The rows are grouped in 5 different ways at once. Each group adds its own fixed numbers to the row, and there is some noise. The rows also spread widely along 15 directions, which tell nothing about the answers.
Known rows, each followed by its group in each grouping:
[  7   6  -6  -6  11 -16  10   3  34  34  11  10 -25  10   5   0   6  16
  25  13   7 -20  10  16 -36  10 -28   0  12   4  15  -8   0 -31  17   1
  -6 -32   2  22  -6   3  20  34] : B sel j819 bapa H
[ -6 -17  16   6 -12 -16 -10 -16  -1 -16 -11 -14  -7  12   0  29 -15  -2
 -17  39 -15  -2 -37   3 -18  17 -29  21 -17   7   7   0  10 -23 -16 -30
 -17 -19  29 -39 -25 -11  18  -4] : S rov j503 momu K
[ -2 -35 -29 -11   1 -16 -23  10 -13 -27  -1 -13   3  24  19   5  18  16
 -11   2  -9  -9  -4   5   2  27   3  35 -26  -1   4 -21 -14 -43 -14   7
  35 -17 -39  -2  15  -5 -30  13] : X Fite j238 Fatez U
[ -3  21 -27  11   1  49  22   4   3  16  18 -12  29   0   7 -10   8 -34
   7   9  32 -19  34 -25   9  13  17 -11 -29  14 -10   4  -8   6   5 -18
  -7 -14 -13  15   2   7   6 -10] : F rov j819 bimer D
[ 17  23  18  39  -8  15 -15   7  17   0  -8   3  10 -11 -44   2  40  26
  15   7  10 -10   6  12 -29 -25   7  -6  12   4 -15  11  -8 -12   6  22
  -4  -8 -41   8 -13  15  17  29] : X sel j305 Dusir Z
[-22  12  16 -34  -1  12  -7   1   8  11   7  18   7  -6  -8  17  13  32
  42   6  21  31 -13  10 -15 -22 -19 -20 -13 -13  -4   5 -11 -15  11  25
  12  -2 -20   5  -6  -3  34  34] : S Fite j305 bimer U
[ -3 -23 -14 -25 -15  18 -17   4  18  23  -1  13  -7  16  -2  -2  23  16
  34  26  -8 -20 -23  10 -22 -27  -3  10 -30 -34  13  14 -15 -66 -19  -7
 -11 -16 -26   3  20  17  12  18] : F rov j238 momu Z
[ -6  15  -1 -10  21  40  -6  22  11   0   7   4  -5 -16 -17  15   7  25
 -11   1   7  15 -12   6  -9  11 -19 -17 -23  -2   1   1  -4 -16  13   6
  11  12 -32   6 -18 -17  41   9] : G rov j503 Refo Q
[  2  -1 -15 -36  28  31   2   7  13  30   7  10   1  -5   2  -2   6   5
  21  -5  14  16   1   3  10  -8  -4 -18 -12  -6   2  20  -5  -2  -8   2
   5   5 -29  32  11  -3   8   9] : G sel j805 Fatez D
[-21  -6   9  -1 -19 -27   7  -1 -16   0  11   0 -13 -18  -1 -14 -21 -10
  28   2  -1  10  -7  13  -4 -39  -3  -2  15 -20  19  18  13  -8  18 -17
 -20  25  33 -38  -2   8  13   4] : B rov j805 bapa H
[ 12 -35 -12  -6   2  -2  -2   4  -2 -20  -2 -26 -20  27  17   3 -11  13
 -28   8 -23 -14 -14  -9 -21  47 -26  31 -18  18  23  20   3 -32  -2  -1
   3 -32  -5  10  12 -23   3 -15] : S rov j503 Dusir K
[-10  -4 -31  -4  10   9   9   3 -28  -7   6 -30 -13  -2  20 -12 -35 -44
 -33  14 -18   9  -1 -13  37  32   3   5 -22   1  12  -1   8   7 -12 -51
   2  24  28   3  -6  -2   4 -11] : X rov j805 Refo Q
[ 27  -4  -5  33  18 -12 -20   2   8  -6  -5 -12 -24  11   8  -2  17   7
 -19   3 -15 -15  12   1 -21  37  11  24   4  17   1   6   9 -11  -3 -19
  -8  -6  -3  17 -16  10  -6  -6] : B sel j503 momu D
[ -9   4  -3  14 -11  10   7  20  -6   6  23   4 -11  -4  -2 -13  20  24
   9  -7  13  -9  12   4 -28  -4  -4  -6   9  -2  11  18   3 -25  41  14
  -3  -4 -22  -9  -7  -1  31  12] : S rov j819 momu U
[ 10  15  20  32  16  -4  -1  -6  17  -1  -4   6  29 -12 -23  11  18 -19
  32   5  34 -27  28   3 -28 -16   7  -1  18  16  -7  -5  -4  13   1  10
 -17 -10   8  -6 -12 -10  -9  -7] : X sel j305 Dusir U
[  0  12   6  19   4   6 -29   6   4  -6 -19   9  18 -12 -44  26  18  24
  -1  28   4  15 -21  34  -3 -19 -12   5 -11 -10  -5 -25  -4 -15  -2  -6
  16  10 -36 -15 -27   1  11  40] : F rov j238 Refo Q
[  2  -5 -18  19  -9  11  15  14 -18 -17  16 -13  -3 -18  -1  -9  16 -30
 -51   0  -1 -21   9 -32  25 -16   9 -10   1   4  -3  25  18  -7  -9 -17
 -17  15 -17 -50 -11   4 -15 -22] : F sel j503 Fatez K
[ -2 -28 -38 -28   9  28  -5  17   3   3  -5  -1  24  10  -6  -2   1 -10
  14  18  12 -19  -3   2  19 -11  -1   7 -46 -16  12  -7 -10 -40 -23  -4
  14  -7 -36  10  30  -7  -9  -8] : F Fite j305 bimer K
[-10  -4  -2   4 -28  -3  32  15   2  -6  25  -9  13 -17  -4   3  15  -2
 -25   9  24 -25   9 -21 -18 -12 -41  -7  23  24  -1  -1 -13 -23  17  43
   3 -44 -17 -52   2 -18   3  19] : G sel j238 bimer K
[-18  -8 -18 -21  -4   8   5   9 -17  -4  20   2  18  -6  30 -10  14 -36
   6 -12  14   8  29 -31  25 -18  34  -4  -5 -10 -13  12  -9   4  -3  -6
  -2  21  -2 -19  15   5 -31 -14] : B rov j805 bimer D
[  5   2   6  10   4  40 -14  12 -11 -14  -9 -15 -10 -13 -23 -14  -5   2
 -20   0 -13  27 -17  -7   2  13   5  -5 -12  -5   8  32   1   7  -2   1
  -4  29 -12  27   2  -9  29 -12] : X rov j305 bapa Q
[ -9 -20   6  17  -3 -20  -9   6 -13   8   2  12  -3  -5  -3 -10   3 -14
   0   0  15 -14  12  16 -13 -13  -3  15  33  -7  24   9   8  -7  18  -9
 -15  19  17 -32  -3 -20 -10  -5] : X rov j238 bimer Q
[-15 -20 -29   1 -21 -40   3  23 -18  21  15  12 -36   5  16 -12  15   2
 -15   5   1 -18  11  17  13 -33  -3  -1  22 -23  18   0  25 -42  24 -35
  -5  15 -16 -58 -18  18  -8  29] : B rov j805 Fatez Q
[-18  34  -7  36  -8 -11   9  15 -26 -32  30 -32   8 -46   1 -32 -20 -16
   1  -5 -17  15  26  -3  -7  18   0   7  10   6   0 -24 -25   7  31  12
  22  19  28  11  -6  22  24  32] : X rov j503 bimer Q
[ 11  -7  -8   2 -13  11  16  -8  -7  -6   8 -24   7  -2  17 -33  -6 -16
   3   5 -15   2  12 -28  -4  13   3  14  15  10  10  35 -23   2  -5  23
  -3 -21   9  48  39  11  -9  18] : S rov j819 bapa Z
[  4 -14  11  -6  -2  16 -13  17  -2 -28  -2  -4   4   0  -9  22  16  23
 -43   0  -3  18 -15 -14 -14  21 -19   9  -5  15  -4   9 -13 -12   3  36
  18  -6 -28  -5  -3 -30   4  -3] : S rov j305 bimer D
[  0 -15  -1  24 -41  31   1  10  -9   4  -1  -2   2   5   2 -33  41   2
  -9  20  11 -23  22 -11 -35   3   8  17  32  -5   9  27 -20 -20  17  35
 -16 -17 -15   9  29   0   5   5] : B Fite j238 Refo H
[  1  20 -24  23  29  49   2  42  14 -16  27  -8   4 -36 -28 -24   5  -5
   4 -13  -5 -15  10  -2  -5  -2  13 -15 -32  -9   5   1  -8 -21  15   0
   4  34 -17  16  -1   0  44 -29] : B sel j819 bapa K
[  2  21  11 -29   4  29  15   8  10  -3  15   5   6 -24 -20  24  16  18
 -11  -2  10  32 -17 -25   1 -14 -34 -35   0  16 -19  15 -12   4   3  39
  13 -19 -36   0 -11 -11  16  36] : S rov j238 momu H
[ -7  24  11  26 -11  -3  -2 -10   9  -5  11  -3  16  -5  -3   6  14 -11
  37  10  21 -16  10  -6 -19 -20  18  -6 -12   0 -15  -1   1  -7  12 -17
 -20  -7  12 -32 -24  17   8   0] : B rov j819 bimer U
[  4 -13   3   1  13 -14 -14  13  -5 -13 -11  17  13  -5  -9  21  33   2
 -31  -5  15   1  13  -1  10 -14   2   7  18   0  -5  -7   4  -2  -7   9
  11  11 -40 -32 -12 -17 -39  13] : F rov j503 bapa K
[ 12 -20 -16  -9  10  -6 -10   1  -2 -12   9 -11 -17  16  12  -7   5  18
  16 -26  -5  -6   3  -8   2   5  17   7 -24   8   5  35  10 -25  -3  -7
   0  -9 -37   5  11   7 -14  -5] : X sel j503 momu Z
[  0  -1  15  20  -9 -33 -11 -20   0 -11   1   0  15  -5 -12  11  -2 -14
  33  19   7  -7  -9   4 -10 -31   2   8   6   4  -3   8   3  -7  -8 -12
 -22 -11  21 -35 -11  16 -13  11] : S sel j238 momu Q
[ 12 -12 -22  26   6  16   0  18 -17  -8   9 -27 -34  13  23 -24   6   9
 -35 -13 -12  -7  24 -11 -12  64   6  22   2  18  18  20   7  -7  24  -1
   4  -2 -11  35   4 -10  16 -22] : B rov j305 Fatez D
[  1  -4 -12  11   0  -9   4   9   7  -2  -2   5  29 -16 -20  16   5 -39
   3  28  21 -29   7  -5   8 -35  -3  -9   1   0  -6 -22   0 -15 -17 -13
 -11  -5   4 -42 -10   2 -18   6] : B rov j305 momu Q
[ -7  -3  25 -20  36 -12 -36 -27  -3   4  -7  13 -13   6  12   9  -2   6
  44 -17   1  40 -13   9  -3  -2  21   6  -3 -18   8  31   9  22 -14 -16
 -14  39  18  15  -6 -10  -8 -11] : X sel j238 Refo U
[ 36  12  24  26  31  12  -5   0  36   8  -6   4 -11 -16 -45  17  14  20
  18 -10  13 -21  -9   8 -35 -18 -15 -20   2  19   5  30  25  -5   9  -6
 -21  -9 -21  -5 -30 -14  16  -9] : X rov j503 momu U
[ -2  28   9   6  21 -13  -4  -9   3   7   5   2 -16   2  11  14   3  14
  -6  12   0  28   6   7 -11  42 -14   4  18  16  -5 -14  -5  17  12   0
   7  -9  12  33 -30   1  18  39] : S sel j819 momu H
[ 21  -1  -4  18 -12   6  14   0  -3 -14  12 -25 -10  -1  -5 -23   9  11
  14 -22   8 -18  13 -25  -8 -10   7  -7  -8  21   7  48  15 -10  18  14
 -10 -22 -29   1  13   9  -5 -13] : F Fite j305 bimer U
[  2   6 -15  -3  13  -1   9  -5  13  43  13   8 -28  25  17  -6   8  13
  36   2  18 -18  15  13 -15   4  -3  -8  -5   0  15  23  21 -21  21 -27
 -15 -16 -13  17 -10  11  21  18] : S sel j819 Refo U
[ -1 -25   5 -13  12 -36 -16  -2 -12   6  -8  17 -17  20  19  17  26   7
 -12 -10  20   2  10   2   3  -1   1   9  28  -1   7   9  16  -2  -3   0
   0   6 -17 -27 -13 -21 -37   9] : X Fite j305 Fatez U
[ -7 -18  -1 -12  -5  15 -32  -5 -28  -7 -19 -20 -22  29  17 -24  -2  38
  15  -2 -20  44 -19  13  -1  31  15  28 -19 -18  15  41  -2  -6   0   0
   6  10 -28  48  24   6  22   5] : G rov j305 Dusir K
[-20  18  15  10  20  23   7  -4 -12   1   9   4   9 -18   3   9  -5 -31
 -16   3  22  15  15 -15   4  14   4  -5  14   3   4   8   5  40  10 -14
 -22  32  36 -15 -23 -31  14 -27] : F rov j819 Refo K

New rows, each followed by its group in each grouping:
[ 21   5   5   8  14  32 -16   3   9   1  -7  -7 -14   0   4   2  32   5
 -52  10 -21  17  -3 -23 -11  41  -4  14   8  10  -7  12 -16   6 -14  11
   6   3 -14  43  -6  -6  -2   6] : F rov j238 bimer D
[-12   9  -5  -8  10   5  -8   9  -6  -4  12  -8 -20 -13   4   1  -4  11
   5   2 -14  19 -19   6   0   3  -7  -6 -23 -16   4   2   0 -22   0 -10
   7  20  -4   1 -18  10  33  11] : G rov j305 Fatez U
[  4 -33  -5  25  -8 -40 -25  -5 -23 -21 -17 -17 -12  15  19 -15  -6 -17
 -23  18 -21 -10  -1   5  -2  19  12  48  16  -7  18   1   0 -18 -13 -19
  -8   9  27  -8   6   3 -29  -4] : G rov j305 bimer Q
[ 19   1 -27   1  -9   3  26  21   1   7  24 -18 -28  -6  -4 -17  11  11
 -14 -16  -7 -19  10 -19   5 -14 -12 -20   3  18   2  29  12 -28  14   0
   5 -24 -44  -6   0  13   0  25] : X rov j805 momu Z
[-26  11  -9  13  25  -7  -6  10 -20 -22  11  -5  27 -24   2   3 -15 -22
   4   0  11  10  17  15   5  15   8  14  -3  -4   8 -40 -17  13  10  -6
  22  33  22  -5 -13 -17   2   3] : X rov j819 Refo U
[  4 -24  -3 -15 -14  16 -21  -7  10   5 -16   5   6  19  -7  11  19 -11
   7  25  -3 -12 -23 -11   0 -27  12   6 -26 -22  -6  22  -6 -37 -39 -16
 -17  -4 -16 -14  10   6 -13  -1] : X rov j305 bimer Z
[-17 -10 -18   5  23 -15 -18  10 -10 -14  15  -7  -7  -4  15 -17 -14  -7
  36  -8 -18  -2  10  17 -11  15  17  29 -21 -22  16 -18 -11 -23   8 -21
   7  29  23  10   3   2   5 -12] : X rov j805 Fatez K
[ -3   1 -24  -1  -4  -1  25  16 -16   5  15 -21 -13   0   5  -3 -11   9
 -30  -3   7   3  14   0   9  23 -29  -4  -1  26  16   2  10  -3  22   4
  20 -19 -28   4  -3  -7  18  18] : F sel j305 Dusir D
[-18 -35   1 -14   0 -37 -19  -7 -14   1  -4   5 -25  25  13  15 -22   4
  19   1   8   1 -18  21  -5   1  -5  17 -12 -13  30  17  28 -23   5 -37
 -18  13  16 -44 -13 -21   0 -18] : X rov j305 Fatez Q
[ 18   8  21  11  11   4  -4  -4  21   2   0   2  -4 -14 -21  17  17  16
  -8   2   4  -2 -12   0 -21  -8 -25  -6  17  17  -3  13  -3  -7  -1  16
  -6 -16 -11  -6 -17 -12   7  17] : G rov j238 bimer Z
[-19  -3 -18   1  -5   3 -10   6 -22   4 -11   4   7  18   5  23  20  -1
 -30  29  20   0   8  14  23  12   3   4 -15  -5  -1 -26   9 -11  -8 -26
  15   3 -34 -23 -23  -3  -1  20] : F sel j305 Refo U
[ -9 -16 -20 -22  23 -18   5  19 -15  -5  32   8  -3 -15  23 -20  -4 -15
   4 -35   1  11  19 -14  18 -18  12   2  10  -8  14  19  -6  -5  12  11
  10  33   5  -2  18  -6 -26  -7] : S Fite j819 bimer D
[ 17   2   0  10  25   1   3   1  -8  -5   8 -15 -17 -14  -3 -16 -11  11
 -10 -25  -4  16  -3   3   6   8  -5  -5  15  13  21  35  15  18  11   4
   1  13  -9  19  -2 -10   6  -4] : G sel j819 Fatez U
[ 24  -4 -20 -16  20  -5   3  10  12   0   6   5  16 -26  -9 -16  14 -28
  18 -13  -6 -10  14 -25  20 -56  14 -11   3 -12  -3  23 -11 -11 -25  10
  -2   9 -25   8  24  25 -51  18] : F rov j503 Dusir Q
[  9  -6  13  23 -25  17  -2   4  -8 -18  -5  -9   4 -15 -11 -20  16 -20
 -14   9  -4  -5   5 -27 -14 -14  15   4  22  -5  -1  32 -11  -1  -4  22
 -23   8  10  -5  15   3  -7 -15] : B rov j305 bimer H
[ -2 -18 -27 -20  24 -10 -10  10   2  29   6  18 -16   9  22   2  22 -14
 -12   7  -4  -7  14   2   8  -3   0  15   6 -21   9 -10  -3 -25 -15 -17
   7  17 -10   4   0   2 -27  21] : F rov j238 Refo D
[ -7   9   1   9  -5  13  15   4  -4 -21   8 -24  34 -35 -20  -3 -24 -22
   7  14   4   3   0 -10 -10  -8 -17   2  -5  13   0  -6 -25   4  -2  28
   7  -8  15  -3  13  -6  16   7] : G rov j305 Refo D
[ 11 -13  -7  27 -22 -17   4   0  -9   3  -6 -15   3  10  -8 -22  12   6
  15   8  12 -23  15   6 -11 -19   0  15  21   7   8  22   4 -17   8  12
  -9 -28 -29  -8  17  14 -10  19] : G sel j305 Dusir K
[-17  14  -9  23   0   3  14  12 -29   7   9  -9 -13 -27 -13 -14 -26 -22
 -21  10   6  11   6  16  22  -4 -11 -13   9  -5  26   4  25  16  23 -33
  -8  40  19 -15 -24  -2  36   1] : F rov j305 bapa Q
[-33   2   1  13 -20  13  22  -2  -9  19  20  -1   7 -14   5  -8 -15 -11
  22  22  29 -15  16  20 -26   8 -25  -1  17   2  27  -8  -6  -4  33  -3
 -15 -10  35 -16  -3 -18  49   6] : B rov j238 Fatez Z
[  7  15  34  -8  17  -3 -22 -18  16  20 -13  17 -14  -4  -3  15  21   3
  10   7   1  36 -13  -6  -6 -17   6  -8  18 -10 -16  31   5  18 -24  -2
 -22  20   4  11 -21  11   0  19] : G sel j305 bapa D
[-18   7 -25  -2  14 -38  -4   5 -10  11  20   3 -18  11  37  -6  16 -12
   5  -2  -2  -1  31  -5   7  10  16  15   9 -11  -6 -18  -4 -14   3 -19
   6  10   2  -8 -14  19 -20  33] : X sel j819 Refo K
[ 12 -18  -1  33 -14 -12 -11  16  -5 -45   6 -26   9 -12 -28 -10   2  16
  -2 -10 -16 -28 -14   7 -31  -9  -5  24  -9  11  15   8  -7 -36   8  23
   9 -12 -19 -25  11  -7  -1 -12] : X sel j238 Dusir U
[-19  -8 -14   3  -8  -2 -12  -7  -3   3   9   1  10  19  32 -11  11 -15
  44  16  16 -22  28  -4 -22  16  28  25 -23 -13   4  -6 -12 -28   5 -20
 -16 -12  12   5  10  16  -4  -6] : F rov j503 momu Q
[-11 -15 -21 -11 -28  -5  20   6  -1  32  10   7  -6   3   9 -18   6 -21
   9  30   8 -31  13   1  -8 -27 -13   2   9 -19  16  -1  -3 -41   7 -14
 -12 -16   7 -19  13  14  -4  23] : F rov j805 bimer H
[  4 -12 -25  14   7  14  -3   3   4   3   6 -14  -3   8   4 -23 -16 -10
  45   3   3 -31  14  13  -8   5  17  13 -31  -6  23  10   1 -29   7 -26
 -11  -3   7  28  19   8  18 -22] : B rov j305 bimer Z
[  1   0 -36  14  10  29   6  26  -9  11  22  -9  -3   8   3 -12  16   8
   7 -17  23 -19  30   0  -3  19   9  -2 -21  15   2   3   6 -19  27  -9
  14 -11 -51   8  -2  -2  14   1] : X rov j238 momu D
[  3 -14 -32 -43  25  12   5  17   0   4   1 -11   6   7   2   9 -16  14
 -24  -3   3  28  -8   4  27  25 -31  -1 -21  17   9  -9  -8  -4 -12  10
  45 -14 -48  33  15 -24  -5  32] : X Fite j819 bapa D
[-21   1 -19 -15  12 -16  -1  17   6  15  23  12 -38   6  35   9  25 -11
 -26  12 -12 -12  11 -15  -5  16  -8   5  -5 -19   1 -19   0 -42  -3 -20
  -5  14  15 -20 -27   6   7   3] : F sel j305 bimer K
[ 18  32 -18  24  42  18   5  21  12  13  19   1  -7 -16  -6 -16  25   2
  17 -26  14  -6  38  -9  -1   5  17 -17   7  11  -9   6   5  10  25  -2
   1   9 -30  33 -15   9   8   7] : B rov j819 momu K
[ 21  -4 -19  13  15  21 -16 -11   9  -7 -25 -23  13  17 -14   7  -6  -3
 -10  33 -14  -6 -17   6   5  30  -1  24 -36   7   4  -6  -5 -11 -33 -23
   5 -18 -16  35   5   1  -1   3] : F sel j819 Refo K
[-15   6 -21   7   4  -5  18   1  -2   3  20   4  25  -6  14   3   9 -49
  14  15  28 -36  33 -12   9 -12  10   2 -10   0  -7 -28  -9 -11  -5 -21
 -10  -6  18 -29  -7   6 -20  -6] : F Fite j238 Dusir H
[-13  -1   0  -9   3  19   0  -6   4  33   1  15  -2 -11  -4  -6  -4 -19
  21  26  15  -3  -5  15  -1 -20  -6 -11  -3 -24  20  17   8  -7  -4 -32
 -28  22  20  -5  -6   2  23  -2] : F Fite j503 Fatez Q
[ 32  -6   1  26  24 -30 -19   0  31   3  -9   8  -5  10 -29  31  14  21
   0  -3   8 -27  -8  21 -18 -14  -7  11  -7  19   3  -2  23 -26  -1 -22
  -4 -15 -27 -29 -30  -5 -21   0] : F sel j819 bimer D
[  2  15  21 -11 -14  40   1  11  21   8  10  19  -1 -24 -21   4  47   9
 -11   9   6   6 -12 -28 -22 -34 -12 -25  10 -12 -16  27 -17 -18  -4  36
 -14   3 -21 -12  -3   0  13  12] : F Fite j238 bimer H
[ 23  12  23  22  15  -1   6 -13  31  22  -1   7 -10   8 -20   7   8  21
  43  -8  35 -24   7  11 -43  -9 -12  -6  14  23   7  32  17  -1  26   3
 -31 -30  -4  -2 -14 -15  12  -3] : G Fite j819 Refo H
[ -8  35  10  -6  27 -14  20  -5   7 -18  42  -7  -7 -39   4   3 -19   4
  33 -39   3  22   9 -18  -1  -9  -4 -22  -6  16   1  18  -1  17  21  12
  -3  10  20  -3 -15   1  17   1] : F sel j819 Fatez Z
[-16  10 -25  28 -12 -35   0   6 -27 -15   9 -15  12   2   7  -7  -6   0
  27   6  14  -8  25  22  10  -1  12  18 -14   2  -5 -37  -2 -22  21 -16
  21  -9 -14 -18 -12  27  -3  36] : G rov j305 bimer H
[-28  19  -2   1   6   9  10   7   8   8   5   7  30 -23 -23  30  -9 -20
 -16  48  19  -3 -10  19  -3   0 -38  -6  -5  -1   2 -51 -12  -6  -6 -13
   4  -3  19 -32 -32 -18  33  20] : F sel j819 momu K
[ 12 -10  20 -13  18  -7 -15  -2  15 -28  -2   1  -1   4 -14  35   3  24
  -4 -12  -4  12 -33  -8 -12  -3 -14   0 -20  12   0  21  10 -12  -6   8
   2  -7 -17 -20 -15 -25  -4 -10] : S rov j819 bapa U
[-19 -17 -25 -19  10  -9 -21   4 -20  16  -5  12   3   8  22 -22   5 -17
  25   9  -4  16  10  14  22 -19  29  20   3 -43  13   0  -9 -10 -12 -21
   2  39  -1  12  19  14 -20  20] : B rov j819 Refo K
[ 16  -9  17  20  23 -12  -6   7  19  16  -6  10 -29  -7 -17   8   9  24
 -16  10   0 -19  -7  36 -40  13 -37   7  36   8  29   1  14 -16  17   0
  -8  -2  11  -2 -25 -27  23   1] : G sel j805 Fatez U
[-16 -10 -12   1  -9 -23  11   1 -23  19  15  -5 -42   4  26  -8 -17 -17
 -26  10  -8   2  -3   7  11  10 -19   4  17  -8  25   8  24 -10  14 -42
 -12  18  33 -30 -22  -2  16   5] : B rov j238 bimer H
[ -2 -11  -9 -24  27   3 -11  13   3 -21   5  -2  17 -28 -21  -7 -26 -11
  15 -11  -9  22 -23   3  15 -23  -4  -2 -21 -13  14   7 -13  -7 -17   6
  13  31   1   8  20 -14  -6  -4] : X Fite j819 bapa Q
[ 14  14   0   8  34  16  15  -2  15  35   1   7  14 -20 -27 -12 -14  -9
  46  -6  33  -8  21  21 -13 -21 -13 -18  23   9  25  15   5  22  18   2
  -6   2  -2  32   6 -18  10  15] : X rov j819 Refo U
[-17  -2  -5  -7   1 -18  15  11 -25  -3  15   4   2 -22  14   8  10 -19
 -55   4  17  16  11 -11  26   0 -25  -9  43  11   0 -12  -3  16   4  13
  12  10   1 -41 -18 -20 -16  26] : G Fite j238 Fatez Q
[  7  -4   0  50  12 -19   3   5 -15 -14   6   0  15 -30 -21   0   5 -26
 -22   2  13 -30  21  16   5 -16   2  10  37  10  17 -10   7  10   7  -8
  -9  21  15 -35 -18 -13 -18 -11] : F sel j238 Fatez Z
[  4  33  21  25 -12   8   5 -13  -4 -20  15 -26  -3 -24   3 -20   8 -18
  10  -4 -19  14   8 -37 -15   0  19  -6   4   7 -21  25 -12  16   2   3
 -14   5  28  11  -8  27   6   4] : X rov j805 bimer U
[ 33  -7  -6   0  33  15  -8  18   9 -21   0 -17  -7 -23 -44  12 -10  21
 -21 -23 -16  16 -34   0   8  -9 -24 -10 -20  21   5  24  10  -5 -10   7
  19   6 -45   2  -7 -20   2  -4] : X rov j238 momu D
[  1   1 -21 -14   1  48   8  18 -10 -21  11 -23   8 -38 -25 -19 -25 -10
 -11   1 -22  18 -28 -13  24 -17  -7 -20 -43 -12  14  28  -7 -11 -12  -3
   7  25 -20  10  17   6  27  -8] : F rov j503 Fatez Q
[ 15 -19 -11  12  -5 -19   0  -7 -11 -23  -3 -10  21  -1  -6  -9   4 -20
  21  -7  13 -19  17 -15  14 -25  24  13  -3   6  -1  14   1  -5 -12   7
  -7 -12 -16 -13  20  10 -50  -7] : F Fite j305 Fatez H
[  1 -13   6 -33  18 -20  -6  -6  27  24   1  34  -4   9  10  23  20 -17
   6  18   6  -4  -6  -7  -6 -24 -10  -1  17 -16  -2   2  -5 -18 -27  -2
 -15  -2  13  -9  -5  -3 -28  20] : S sel j819 bapa H
[-21  18  -9  -2   0 -38   3 -25 -11  21  14  -8  -8  20  42  14  -1 -17
  21  14  11  14  26  -5   2  25   1  15   3  12 -15 -24  -3   9   2 -30
   3 -19  19  -6 -25  19 -12  47] : X rov j238 Refo D
